There are 10 hidden switches. A switch that is on adds its own fixed numbers to the row, and there is some noise. The rows also spread widely along 12 directions, which tell nothing about the answers.
In the rows, 128 means zero.
Known rows, each followed by its switches (1 for on, 0 for off):
[134 118 104 109 148 136 135 118 103 135 147 129 120 118 152 121  85 129
 169 133 127 160 114 161 146 133 132  91 141 120  96 111 154 128 117 151
 111 123 115 142 146] => 0 1 1 0 1 0 0 1 0 1
[118 122 114 164  57  92  94 140 107 178  45 130  80 153 162  66 109  94
 139 135 127 111 153 139 202  93  99 106 151 141 103 123 149 159  78 166
 120 178  74 158  65] => 0 0 0 0 0 1 0 1 1 0
[109 108 157 102 121 128 101 110 126  91 156 167 167 115  81 112 125  93
 171 150 134 166  94 116 138 139 172  71 117  77 141 166 138 218 149  94
 121 111  82 180  97] => 1 0 0 0 0 1 1 0 1 0
[136 131  68 123  44 107  84 126  88 130  95  78 115  72 145 128 140 141
 114  87 171  94 102  75 141 146 144 135  78 127 151 147 162 152 110 110
 142 127 114 132  95] => 1 0 0 0 0 0 0 0 0 1
[130 135 131 112 121 128 121 113  98 104 139 120 150  90 130 107 122 141
 150  65 129 146 101 135 122 122 133 100 100  95 147 142 150 159 112 142
 100 141  99 136 150] => 1 0 0 1 1 0 0 1 0 0
[158 162 119 160 107 144 120 146  88 104  84  78 133  51 131  87 160 177
 128  69 153 145 104 111 144 127 176 128  84 152 185 169 143 185  97 122
 117 114 102 123 145] => 1 0 0 0 1 0 0 1 0 0
[144 185 155 108 119 124 125 154 107 126 125  69 109 123 166 179 105 123
 167  51 119 169  97 179 149  84  80 130 114 111 158 136 142 164 145 142
 113 187 116 146 130] => 0 1 0 1 1 1 0 0 0 1
[130 149 111 128  99 129 112 153  94 108  76 131 113  83 134 120 148 116
 156 112 143 141 116 122 162 124 138 107 123 143 134 147 147 156  90 122
 110 151  82 160 100] => 1 0 0 1 0 1 1 1 0 1
[154 137  97 117 100 119 103 113 106  86 115 103 141  41  90  98 137 131
 145  78 193 117  99 125 127 138 163  81  99 108 146 163 164 187 127  94
 107 156  75 155 129] => 1 1 0 0 0 0 1 1 1 1
[144 151 114 131 151 112 124 127 105  75 124 165 151 108 130 166 140 162
 178 107 125 165 123 106 168 159 168  96 105 108 155 134 109 132 119 123
  83 142  88 157 147] => 0 1 0 1 1 1 0 0 1 1
[201 154  82 144 110 153  94 129 118  99 174 101  78  82 143 172 137 170
 128 116 169 164  82  96 131 147 193 136 110 126 176 129 132 186 174 122
 152 136 127 159 120] => 0 1 0 0 0 1 0 0 0 0
[170 136  94 142 103 138 119 159 124 152 120 104  77 108 139 123  99 112
 150 127 148 135  98 140 161 112 149 120 126 151 139 136 134 179 130 135
 134 127  91 145  93] => 0 1 1 0 1 1 0 1 0 0
[170 148  74  98 122 109 116 131 132 102 160 108 104  78 117 205  98 107
 151 102 175 124  89 127 137 143 136 108 114 116 125 127 152 132 174  83
 131 162 122 155 115] => 0 1 0 0 0 1 0 1 0 1
[200 161  89 122 136 159 133 153 111 124 175 119  67  55  88 162 142 139
 131 108 173 124  74 114 110 148 181 156 111 155 113 130 108 157 170 140
 128 130 109 124 111] => 1 0 0 0 0 0 1 0 0 1
[162 171 114 133 134 124 118 148 125 100 131 106 117 123 147 131 119 128
 173 104 131 177 108 138 169 125 137 115 124 117 156 140 128 180 130 116
 116 158  83 156 108] => 1 0 0 0 1 0 1 0 0 1
[169 170 148 140  97 148 113 178 126 106 111 129 123 107  97 141 145 110
 161  69 130 137  88 127 129 108 125 129  92 137 197 163 118 203 138  96
 108 157  89 154  75] => 0 1 0 0 1 0 0 1 1 0
[133 127 141 124 119 115 115 117 113 107 134 138 138 101 104 124 115 117
 159  89 141 135 108 139 138 127 130 102 105  97 132 146 132 161 131 127
 100 155  92 143 127] => 1 1 0 0 0 0 0 1 1 0
[131 157 155 138 119 114 125 150  94 131  78 103 122 102 119 132 115 128
 152 103 142 137 113 144 185 119 147 126 106 137 107 165 116 165 124 141
 106 146  83 125 129] => 1 0 1 0 1 0 1 0 0 1
[130 165 177 140  87 128  92 142  69  86  82 149 136  88 109 167 176 157
 143  60 136 138 105 104 152 130 149 138  73 117 169 173 109 164 112 130
  96 177 102 144 135] => 1 1 0 1 0 0 0 0 0 1
[175 149  96 121 167 118 141 132 129 109 146 124  99 104 128 178  92 123
 168 137 158 158 116 151 168 133 148  93 148 130  85 114 138 127 163 121
 124 158 100 148 137] => 0 1 0 0 1 1 1 0 0 1
[142 191 111  98 184 107 143  98 124  55 182  49 175  83 142 183  91 166
 176  64 150 190  84 136 147 151 154  93  81  63 182 140 141 150 168  82
 116 132 124 139 183] => 0 1 0 1 0 0 0 1 1 1
[118 145 130 112  95  88 117 120 121 139 103  72 109 102 129 115  81  88
 147 109 161 125 106 147 177 102 121  97 111 100 106 155 160 183 137 120
 144 158  79 139 104] => 1 0 0 1 0 0 1 1 0 0
[104 118 147 127 142 101 114 104  96  85  97 147 192 103 120 104 135 140
 158  90 130 145 139 125 148 139 140  70 117  88 130 149 160 137 100 113
  91 147  95 146 165] => 1 0 0 0 1 0 0 0 1 0
[118 146 176  98 157 131 148 128 117 147 144 102 130 133 123 106  95  95
 158  90 122 159 114 196 117  88  81 105 150 113 104 124 167 159 139 134
 123 147 126 137 132] => 0 0 0 0 0 0 0 0 0 1
[125 143  91 110 138  91 152 144 118 140 111 116 117  90  97 153 104 104
 157 128 156 103 112 112 165 154 150 121 100 142  79 129 115 108 124 124
 117 117  79 114  96] => 1 0 0 1 0 0 1 0 1 1
[179 196 105 135 155 174 110 161  99  84 126  72  98  68 170 135 147 160
 167  91 147 199  98 161 149 115 141 106 153 136 164 137 152 186 128 121
 117 162 108 178 143] => 1 0 1 0 0 1 1 1 1 1
[151 157  97 155 132 112 132 143 122  87  83 122 132  82 126 118 144 141
 152 100 148 145 123 106 168 148 163 107  94 146 159 143 126 142 100  98
 113 142  81 133 121] => 1 1 0 0 0 0 1 1 0 0
[169 148 119 139 103 102 122 153 124 136 121 148 102 113  96 157 117 113
 142  78 142  99 108 124 151 122 129 133 101 135 128 131 103 137 143 146
  98 178  78 127  97] => 0 1 0 0 1 1 0 0 1 0
[141 173 125 135 143 102 135 160 115  88  74 126 138  92 113 167 129 128
 180 105 143 152 124 122 196 132 155  99 106 133 134 156 111 143 111 101
  92 160  59 146 118] => 1 1 0 1 1 1 1 0 1 1

New rows, each followed by its switches (1 for on, 0 for off):
[127 146 121  96 100  95  85 125 123  80 131 130 143 131 148 169 108 101
 185 118 137 166 105 125 174 118 128  77 122  70 142 154 147 181 143  93
 117 178  78 192 101] => 1 0 0 1 1 1 1 0 0 1
[142 137 101 130 130 107 133 122 106 104  85 109 144  79 122 101 114 128
 163  99 154 138 128 156 169 122 141  66 126 124 122 140 157 151 103 119
  90 155  73 147 148] => 0 1 0 0 1 1 1 1 1 1
[128 150 168 110 138 158 116 125  84 123 147 119 118 103 116 145 111 134
 159 119 129 164  91 150 148 123 156 117 126  99 115 147 122 181 148 160
 113 131 119 151 140] => 0 0 1 1 0 0 0 1 1 1
[152 163 138 138  85 146 102 179 108 116 101 122 119 106 124 150 140 132
 168  99 125 154  88 115 164 120 149 142  92 138 191 174  97 205 120 117
 104 134  79 157  85] => 1 1 1 0 1 1 0 0 1 1
[136 170 123 129 151 112 123 154 139  79 137 114 164 145 130 199  96 128
 194 134 114 187  90  97 189 161 163 116  79 100 190 155  92 173 154  68
 123  98  98 155  93] => 0 1 1 0 1 0 0 0 1 1
[146 168 138 124 124 117 135 150 108 102 111 114 137 105 111 130 132 131
 153  82 133 144  99 124 155 126 150 126  88 122 156 153 110 171 119 124
 106 137  84 130 109] => 0 0 0 1 1 0 1 0 0 1
[133 136 126 119 116 138 104 128  95  99 133 143 134 107 143 144 142 146
 159 106 127 167 112 123 134 140 140 116 114 115 152 134 136 149 116 132
 109 141 116 155 135] => 1 1 0 0 0 1 0 0 0 1
[122 151 133 110 170 118 141 111 121 107 170 128 145 142 139 136  98 133
 168 129 116 181 112 127 153 144 151 109 116  89 130 121 122 147 136 130
 125 108 114 142 130] => 0 0 0 1 0 0 0 0 0 1
[127 120 148 167 116 145 134 126  72 142  64 145 115  75 112  24 155 151
 147 118 139 141 146 159 159 114 163  97 140 156 111 150 136 172  56 183
  80 137  68 132 151] => 1 1 0 0 0 1 0 1 1 1
[169 170 101 149 126 148 121 165 125 111 105  94 105 102 152  85 132 137
 180 123 133 181 117 141 165 111 152 104 141 150 178 150 140 207 101 112
 113 135  76 167  97] => 1 0 0 0 1 1 0 1 1 1
[112  86  83 110  99  98 108  91 106 123 112 123 152  88 117 105 113 117
 139 132 169 112 122 110 143 150 163  68 117 109 103 129 174 144 113 114
 128 118  91 144 119] => 0 1 0 0 0 1 1 0 1 0
[168 156  88 141 132  85 125 130 122 112 125 107 103  97 124 185  95 139
 160 122 168 116 114 103 196 153 172 122 107 122 102 139 109 125 161 115
 123 150  88 129 123] => 1 0 0 0 1 0 0 0 1 1
[169 170 147 148 148 153 128 153 102 124 119 119  81  93 138 116 141 151
 166 109 142 173 121 162 160 106 153 126 150 143 128 137 119 175 122 168
 101 170  87 150 142] => 1 1 0 1 0 1 0 0 1 1
[133 136 112 117  81 118  97 143  90 126 108 111 118 108 151 166 125 130
 153 105 136 137 103 115 155 129 128 126 109 124 135 146 144 149 127 130
 123 145 113 151 108] => 1 0 0 0 1 1 0 0 0 1
[147 138 100 133 105 122 112 142 121 111 114 134 110 108 135 113 127 110
 156 105 136 151 112 134 150 123 127 105 117 134 150 131 137 156 107 125
 111 158  79 157  95] => 1 1 0 0 0 1 1 1 0 0
[119 134 151 126 125  89 121 119 118  95 111 167 169 113  84 107 124 110
 153  79 126 122 121 125 149 133 139  88 100  88 137 143 124 148 120 121
  82 159  77 140 123] => 0 0 0 0 0 1 0 1 1 0
[102 134 135 106 155 112 128 124 102 136 111  95 136 114 166 147 101 112
 160 106 125 162 142 166 152 106  85  88 164 120  85 114 184 107 120 131
 124 159 129 145 154] => 1 0 0 0 0 1 0 0 1 0
[132 142 107  96 125 116 133 104  86 128 158  85 132 101 147 138  93 149
 140  75 140 142  95 142 136 128 130 114  98  87 105 118 141 128 140 171
 105 140 112 120 159] => 0 0 0 1 1 0 1 0 0 1
[154 157 116 114 140  95 107  91 130  75 183 110 155 127 129 156  87 147
 168  99 145 165  96 120 159 147 164  90  97  50 156 147 125 182 176 112
 111 152  97 160 140] => 0 0 0 0 1 0 0 0 1 1
[142 129 111 128 107 109 113 129 137 133 135 110 116 121 123 139  92 108
 143 141 152 137 100 103 159 139 157 115 103 116 144 142 132 185 150 101
 156 108 102 144  84] => 0 1 1 0 0 0 0 0 0 0
[137 135  94 121 149  84 134 105 134 111 126  80 141  98 133 128  75 123
 164 129 162 154 119 136 187 131 163  68 128  96 106 141 151 157 150 111
 125 132  77 141 141] => 1 0 0 0 1 1 1 0 1 0
[162 164 175 126 157 147 139 130 112 119 167 122 112 101  94 134 118 138
 149 101 142 158  93 157 122 121 160 132 124 112 128 144 121 189 174 138
 119 141 121 132 141] => 0 0 0 0 0 0 0 0 0 1
[136 144 139 142 111 154 120 140  89 121 109 148 123  97 130  50 158 142
 150  74 114 155 121 149 124 107 129 111 130 127 159 136 134 175  70 177
  78 158  75 145 126] => 1 0 0 1 0 1 0 1 1 0
[159 138 176 125 125 159 130 130 106 126 146 148 106  72  58 101 148 125
 135 126 166 129  91 124 113 123 200 127 114 127 124 165 117 221 151 137
 125 117 100 137 112] => 0 0 0 1 0 0 0 0 0 1
[182 147 102 119 106 126  96 106 116  85 175 119 122 101 125 120 115 146
 158  84 160 158  89 138 141 127 158  92 115  76 162 141 129 204 156 146
  95 175  76 173 130] => 0 1 0 0 1 1 1 0 1 1
[182 173 113 124 151 126 141 153 134 109 188 126 105 115  98 189 100 144
 175 113 134 161  71 109 158 153 187 145  79 113 165 138  57 171 173 139
 105 118  83 135 104] => 0 1 0 1 1 1 0 0 1 1
[116 141 135 111 118 108 135 161 125 144  89 142 119 101  89 140 123  73
 168 145 150 111 123 113 160 124 136 107 128 147 101 148 135 154 115  87
 129 126  81 144  67] => 1 0 0 1 0 0 0 0 1 1
[175 138  52 124 138  99 100 123 114  80  96 139 104  70 158 214 121 138
 144 133 185 132 135 102 182 148 165  69 150 129  84 114 172  94 141  93
 135 186 101 178 153] => 0 1 1 1 1 1 1 0 0 0
[154 161  94 137 128 123 122 145 112 111  92  89 123  97 150 108 132 139
 153  93 148 142 129 139 159 119 129  98 138 137 136 130 156 156 105 117
 115 158  92 151 118] => 0 0 0 0 1 0 1 0 1 1
[169 164 162 141 157 169 119 159 107 103 115 154  84  95 126 154 142 127
 171 130 129 190 109 160 165 105 158 102 155 141 112 145 125 175 137 148
 110 174  92 174 134] => 1 0 0 1 1 1 1 1 0 0
[154 150 128 133 136 122 124 131 122 109 137 136 126 111 108 113 134 129
 137  96 138 141 108 125 136 131 144 120 111 123 136 127 125 157 134 132
 117 147  98 135 114] => 0 0 0 0 0 0 1 0 0 0
[116 135 120  96 106 119 128 127 108 128 119  82 144  87 110 111 101 103
 157 101 151 130  97 144 148 117 135  87 103 106 127 156 157 184 123 116
 116 121  82 145 106] => 0 0 0 1 1 0 1 1 1 1
[178 164  98 180 136 129 104 155 110 115  69 105  76 112 190 145 128 161
 150 150 150 168 145 113 210 125 167 117 155 160 121 136 144 156 116 118
 149 157 104 162 129] => 1 0 1 0 1 0 0 0 0 0
[150 163  99 110 106 110 123 162 149  95 153 144 150 112  85 111 142 102
 171  87 135 129  84  80 123 149 152 127  72 111 211 155  99 196 117  76
 106 116  59 150  46] => 1 0 0 1 0 0 0 0 1 1
[116 101 105 107 101 130  98  99  77  76  79 121 182  13  92  93 168 141
 119 100 191 112 115  99 109 156 187  60 104 120 123 171 202 164  99  74
 122 110 106 152 161] => 1 0 1 0 0 0 1 1 0 0
[150 146  87 114 101 160 114 158  66 147 103  88  84  83 174 142 128 146
 130  81 134 137 102 164 138 109 105 132 135 157 103 112 160 119 103 183
 107 154 119 137 140] => 0 0 1 0 1 1 1 1 0 1
[148 146 133 169 127 155 128 165  87 136  54 132  99  95 143  92 155 146
 152 141 127 160 137 142 176 115 157 114 145 180 128 142 141 165  83 140
 112 130 103 148 120] => 0 0 0 0 1 1 0 1 0 1
[149 137 101 115 119 127 132 144 104 117 101 104 127  64 100 116 116 113
 147 106 166 119 101 138 147 125 157  94 111 141 120 152 152 167 127 109
 114 123  84 140 117] => 0 0 1 0 1 1 1 1 0 1
[148 134 154 121 128 131 133 126 110 121 141 147 115  70  51 100 116 107
 148 119 161 116  84 141 146 136 185 113 100 120  96 168 104 195 154 142
  98 126  69 124 120] => 1 0 1 0 0 0 1 1 0 1
[121 147 130 138 155 107 148 117 106 118 100  88 152  95 128  50 117 140
 152  98 139 166 130 157 165 122 158  94 112 122 135 145 140 173  93 141
 103 120  69 117 146] => 1 0 0 0 0 1 1 0 0 1
[133  92 130 115 118 126 102 108  99 120 138 166 125  87  95 116 121 118
 163 157 160 132 118 124 143 137 178  74 146 105  84 152 149 176 135 133
 113 125  90 169 129] => 1 0 0 0 1 1 0 0 1 1
[139 165 158 116 185 144 135 131 136  99 186 132 129 158 135 137 100 119
 195 139 104 221 100 165 159 121 138  98 148  88 146 124 111 190 163 142
 107 137  98 168 118] => 0 0 0 0 0 1 1 0 1 1
[125 128 188 102 149 157 135 138  95 113 126 156 145  66  50 133 139 109
 160 129 153 146  94 150 124 119 184  86 127 121  97 170 132 201 150 126
  99 116  88 150 133] => 0 0 0 1 1 1 1 0 1 1
[184 137  69 132  96 150  84 151 117 104 132 157  76  91 131 169 150 120
 136 142 159 132  96  92 136 145 160 120 135 146 133 123 142 152 144 110
 138 155 113 179  78] => 0 0 0 0 0 1 1 1 0 0
[154 146 100 117 123 122 116 139 123 111 151 105 122  99 114 178  97 120
 169 133 149 147  81 115 162 145 166 109 104 113 139 150 121 174 170 105
 125 116 106 153 100] => 0 0 0 0 1 1 0 1 1 1
[121 136  67 109 138 151 123 115  81 123 111  51 127  66 187 129 121 161
 143 130 162 172 117 133 151 144 159  85 139 137 115 119 189 137  98 130
 141  95 121 149 159] => 0 1 1 1 0 1 1 0 1 1
[135 168  94 126 126  96 131 125 109 118 129  59 147 130 169 131  95 151
 150  50 116 150 108 135 159 127 106 123  89 102 161 114 131 125 122 149
 109 145 100 119 133] => 0 0 0 0 1 0 1 0 1 0
[113 127 171 134  93 159 108 146  77 135 123 158 112 131 119 165 137 127
 146 122  91 165  79 129 155 136 144 148  83 128 136 142  91 157 133 189
 104 128 121 138 105] => 0 1 0 0 0 1 1 1 0 0
[ 99 134 126  96  93  66 107  86 122  96 157 103 168 135 128 128  69 111
 173  85 137 148  94 127 173 131 127  81  71  37 158 147 128 180 139 118
  99 150  76 153 117] => 0 1 0 1 0 1 0 1 1 1
[126 149 104  96  82  98  84 120 122 110 166  73 138 131 152 154  87 120
 159  99 141 153  76 105 150 138 130 125  80  69 174 156 139 196 154  97
 147 120 108 152  90] => 1 0 1 0 0 0 0 0 0 1
[149 138 123 136 125 116 122 124  94 130 131 143  98 111 127 138 114 147
 148 118 141 139 111 135 172 140 156 126 119 119  85 129 108 135 135 179
 102 157  89 129 137] => 1 0 0 0 1 0 1 0 0 1
[139 160 135 144  68 146  85 160  75  90  66 122 138  93 134 126 166 149
 145  90 129 150  94 107 170 128 161 122  80 128 192 178 120 201  98 121
  99 143  88 167 100] => 0 0 1 0 1 1 1 1 0 1
[141 134 134 146 133 134 143 133  86 122 120 167 122  87  91  94 149 146
 126  86 124 126 109 136 136 138 161 128  98 139 113 126 101 126 111 188
  76 138  89 108 139] => 0 0 0 0 0 1 1 1 0 0
[179 161  52 101 136 104 133 151 150 114 176 119 102 115 136 148  95 115
 179  92 146 135 101 123 144 135 124 110 128 109 146 112 127 138 133 117
 105 157  68 152  87] => 1 0 0 1 1 1 0 0 1 1
[130  96 145 129  99 123 121 132 107 151 122 192 101 116  71 100 109  91
 163 167 141 110 108 123 154 135 171 110 117 133  82 159 109 180 121 150
 109 119  77 140  82] => 1 0 0 0 1 0 0 1 0 1
[143 145 105 133 120 115 123 120 110 108 127 125 130  97 131  90 140 148
 136  85 140 138 118 103 132 135 156 115 104 115 153 133 136 153 100 136
 116 138  91 130 122] => 1 0 0 1 0 0 0 0 0 0
[126 135 111 144 139 126 143 107  81 136 111  83 145 125 196  66 120 184
 132  52 104 168 144 163 141 115  99 117 123 128 146  96 161 105  69 190
  95 146 120 108 187] => 0 1 0 0 1 0 0 0 0 0
[115  96 132 108 102 112  99 106 103 113 121 152 151  94 100 140 133 107
 134 129 156 114 117 104 120 145 148  89 121 111 102 141 176 146 139  96
 142 124 131 150 117] => 0 0 0 0 0 0 0 0 0 0
[151 133 110 127 142 123 133 114 123  96 138 120 163  77  93  82 125 136
 148  90 155 131 109 124 120 137 172  77 108 107 149 145 152 175 128 109
 104 117  90 140 141] => 0 0 0 0 1 0 0 1 1 0
[155 140 103 147  77 115  95 130  79 127 107 146  90 111 146 156 137 161
 132  84 140 117 114 108 171 134 143 133 103 119 113 121 111 123 113 194
  95 186  87 142 122] => 0 1 0 1 1 0 1 0 1 0
[179 170 124 139 151 131 131 108 112  83 149  89 142  58 102  99 143 174
 123  53 170 146 100 131 118 137 179 109 102 102 157 142 136 184 154 135
 108 152  95 127 166] => 0 0 0 0 0 0 1 0 1 0
[139 126  92 119 168 117 137 103 118 115 133 123 133  95 137 109 113 133
 145 142 165 147 139 134 140 145 156  81 159 126  89 111 179 128 127 104
 140 126 123 147 150] => 0 0 0 0 0 0 0 0 0 1
[175 141  81 115 145 165 137 155 126 101 152 116 128  57 102 120 140 131
 161  86 153 146  87 134  96 140 150 104 117 147 161 133 150 159 120 108
 107 120  90 145 120] => 1 1 0 0 1 0 1 1 1 0
[148 180  84 147 109 121 113 168 136 113 101 112  98 162 191  74 108 114
 201 122 101 192 119 140 207 102 118 100 137 120 189 136 109 200  70 137
  96 157  29 183  61] => 1 0 1 1 1 1 1 1 1 1
[ 87 127 113 145  51  91  77 126  95 123  46 102 139 146 182 127 117 107
 158 126 119 153 128 116 210 122 110  91 103 114 154 144 161 162  86 115
 130 154  90 176  81] => 0 1 0 0 0 1 1 1 1 0
[165 191 128 160 159  98 153 162 155  81  92 146 139 114  97 113 144 124
 160  78 133 148 125 108 170 131 159 117  90 142 181 139  95 159 108  91
 101 158  53 127  93] => 0 1 0 1 0 0 1 0 0 0
